There are 4 ways to turn a row about zero (a turn may also mirror it). The second row of each pair is the first, turned, with some noise. The first 36 pairs use one turn. New pairs use 2 turns, one after the other, and a turn may come again.
In the rows, 128 means zero.
Known pairs, each followed by its turns in order:
[ 97 156  94 127 115 189 136 123]
[145 105  96 127 182 170 124 113]
Q719

[ 88 158 116 133 131 142 116 109]
[163 111 121 142 143 164 142 123]
Q719

[203  75 109  86 141 126 116 143]
[169  80  94 148 122 119 136 202]
Q385

[124 160 104 110 142 126 106 157]
[111 123 131 107 122  79 120 136]
Q385

[172 116 143  52 135 113 105 133]
[101 183 165 114 147  88 167 137]
Q719

[120  76 116 112 141 122  84 127]
[ 94 106  88 113  99 118 120 154]
Q473

[ 75 111 119 128  92 116 125 133]
[128 134 146  96 117 153  79 116]
Q880

[208  66 144 119 114 169 123 139]
[ 98 146 143  59 152  69  88 118]
Q719

[127 124 139 116 163 208 158 165]
[117  81 121 206  98 112 110 123]
Q880

[128 208 102 125 208 128 125 154]
[122 202 161 130  78 127 178  77]
Q473

[121 144 129 105 125  64  78 188]
[197 124 129  72 129 107 118 179]
Q880

[156 124 127 149 133 104 128 137]
[116 122 133 146 114 100 109 140]
Q719

[125  48 141 121 100 127 131 114]
[126 162 151 151 173 142  73 126]
Q880

[132 131  75 142 116 202 114  64]
[113 143 134  27 153 161 107 124]
Q473

[124 134 115 110  81 128 125 166]
[ 98 164 119 141 146 155 104 116]
Q719

[106 115 135 130 176 111  92 164]
[122 111 178 132 112 148 134 176]
Q719

[107 141 121 110 122 186 104 128]
[112  78  95 134 126 145 104 114]
Q880

[119 136 151 129  65 128 117 189]
[176  76 132 143 131  79 113 106]
Q473

[138 169 181 105 129 135  98 118]
[125  84 118 108 161  84 145 115]
Q880

[140 118 129 140 130 133 117 125]
[125 131 124 128 121 142 125 146]
Q385

[208 112 200 169  76 104 119 135]
[107  99 170 186 171  86  44 136]
Q473

[165  48 129  48  70 111 140  58]
[133 101  47 138 150 198  34 173]
Q473

[109 139  85 138 142 157 107 208]
[ 86 100 142 148 168 175  93 174]
Q719

[158 123 144 107 114 208  81 175]
[134 160 170 156 124  88 109 209]
Q385

[204 109 142 130 178 131 123 121]
[143  95 102 160  64 137 136 168]
Q385

[ 93 165 141 169  86 110 141 150]
[133 168 148  85 132 134  89  83]
Q385

[115 142 157 166 149 138 110 135]
[112 146 147 123 137  83 147 137]
Q473

[195 139 177 129 193 127 117 126]
[133 107 139 170 173  82 196 153]
Q880

[150 116 175 119 137 134  56  81]
[113  91 129 115 219 130 145 130]
Q880

[134 131  86 135  73  52 122 110]
[104  80  93 156 167 157 126  70]
Q473

[115 104 114  68 145 141 113 136]
[124  96 143 143 159 100 161 160]
Q385

[168  99 118 126  76 118  76 126]
[156 156 103  94 144 143 131 193]
Q385

[ 89 199 173 163 117 131  92  63]
[242 144 117 159 119 144 130 126]
Q719

[137 102 157  77 131 137 128  87]
[138 156  86 129 127 147  90 169]
Q473

[ 48 106 100  79  85 171 131 114]
[109 144 161 145 235 112 148 124]
Q385

[141 114 130 126 157 107  87 132]
[143 119 132 120 158 136 139 172]
Q880

New pairs, each followed by its turns in order:
[103 149 159 131 208 125 108 116]
[138 144 126 100 126  95  98  50]
Q473 Q385

[102 129 121  48 142 143 195 127]
[106 135  79 121 202  87  78 139]
Q473 Q719

[155  99  87  79 131 128 126 116]
[130 160 106 153 154 145 168 159]
Q719 Q473

[146 121 147 131 208 130 121 121]
[181 120 137 134 153  92 161  93]
Q473 Q473

[ 79  96 139 132 128 108 133 105]
[ 80  84 116 131 128 138 130 141]
Q473 Q719

[122 117 134 128 127 106  93 168]
[153 147 127 117 127 154 106 162]
Q719 Q719

[150 146  90 141 123 132 101 113]
[109 142 132 136 152 124 177 121]
Q473 Q385

[135 181 146 126 113  99 180 126]
[142 157 100 116  76 172 150 117]
Q719 Q880

[121 170 153 143 130 110 125  84]
[154 147 125 110 170 161 127 110]
Q385 Q473

[110 116 117  87  70  96 108 140]
[114 154  90 117  79 122 101  84]
Q880 Q473

[132 137 208 136 160 120 154  94]
[164  90 133 162 113 170  83  80]
Q719 Q473

[105 153 133 106 120 130 119 108]
[124 122  89 133 121 103 132 117]
Q473 Q385

[112  98 186 128 107 133 139 154]
[ 96  91 153 170 101 119 124 124]
Q473 Q473

[120 119 124 123  97 116 129 142]
[161 127 126 133 141 145 126 124]
Q719 Q719

[129 149 161 130 108 134 127 135]
[127 123 113 112  92 132 140 132]
Q473 Q385

[168 147 158 135  71 148  89 135]
[126  82 142 133 143  64 162 104]
Q880 Q719

[110 193 144 142 149 152 155 120]
[152 145  80 141 123  89 164 161]
Q473 Q719

[105  98 158 107 136 135 114 123]
[137 126 173 115 110 134 134 153]
Q880 Q719

[208 134 111 140 208 148 111  48]
[194  31  96  93  89 183 152 119]
Q719 Q385

[ 90 171 137 144 163  85 106  49]
[185 146 100  92 182 193 161 135]
Q385 Q473

[167 178 132 127 128 158  92 136]
[114 120 119  71 168 110 144 124]
Q473 Q880

[142 179 188 141 110 158 154 117]
[ 98 136  97 154 184 179 136 150]
Q880 Q473

[126 143 173 118  84 145 150 117]
[118 124 116 133 139 101 188 102]
Q385 Q880

[134 179  91 129 107 120 126 134]
[154 112 117 109 127 172 109 106]
Q880 Q473

[163 125  97 126 156 167 131 160]
[ 98  77 121 137 117  92 144 112]
Q385 Q473

[125 128 134 144 135 121 141  58]
[161 164 109 117 150 127 171 152]
Q880 Q473

[ 48 161  48 161 133 149 118 110]
[ 38 165 105 152  96  73  94 139]
Q473 Q880

[139  91 128 127 119 202 139 122]
[170  87 159 145 114 149 169 112]
Q385 Q880

[139  95 173 208  93 110  87 110]
[ 69 100 133 185 162  83 181 128]
Q880 Q880

[128 141 114 138 164 162 208 141]
[180 154 182 142 132 106  88 153]
Q473 Q473

[ 48 160 120 137 166 104 110 142]
[117 115  87  64 137 131  64 139]
Q719 Q719

[160 115  77 178 116  87  93 121]
[139 140 129 195 108  66  98 124]
Q880 Q385

[170 138 127 128 118 130 121 133]
[127 104 134 110 162 134 130 120]
Q473 Q880

[147 126 132  76 143 114 137 125]
[118  99 149 157 130 160 120 143]
Q385 Q473

[125 113 143 132 114 124 120  72]
[117 134 122 171 131 107 104 102]
Q385 Q385

[114 120 128 154 134 133 131  54]
[106  80 129 134  83 109 126 168]
Q473 Q880

[118  76 156 129 113 120 142  83]
[ 91  91 153 127 142 144 118 172]
Q473 Q719

[189 116 148  84 180 109 161 151]
[ 84 139 135 106  94  90  67  81]
Q385 Q719

[149 147 120 144 117 135 146 122]
[111 148 101 112 124 117 127 136]
Q385 Q385

[142 128 169 113 129 132 146 137]
[134 130 100 108 103 109 124 136]
Q719 Q880

[ 88 148 133  91 155 137 142 111]
[110 126  84 154 161 112 130 136]
Q473 Q719

[143 109 111  97 117 113 184 126]
[132 109 123  88 164 117  85 133]
Q473 Q719

[149 112 136 127 134 165 149 122]
[ 98 135 121 118 120 157 111 110]
Q880 Q385

[121 110 145  57 152 204 150 152]
[138 106 150  96  63 200  92 108]
Q385 Q385

[101 117 188 130 157 148 154 140]
[179 151 111  86  99 117  99 126]
Q385 Q719

[125 126 145  64 150 208  88 140]
[103 128 115  94 146 115 196 203]
Q719 Q719

[125 119 144 126  77 144 132 139]
[112 128 169 121 128  90 129 135]
Q473 Q719

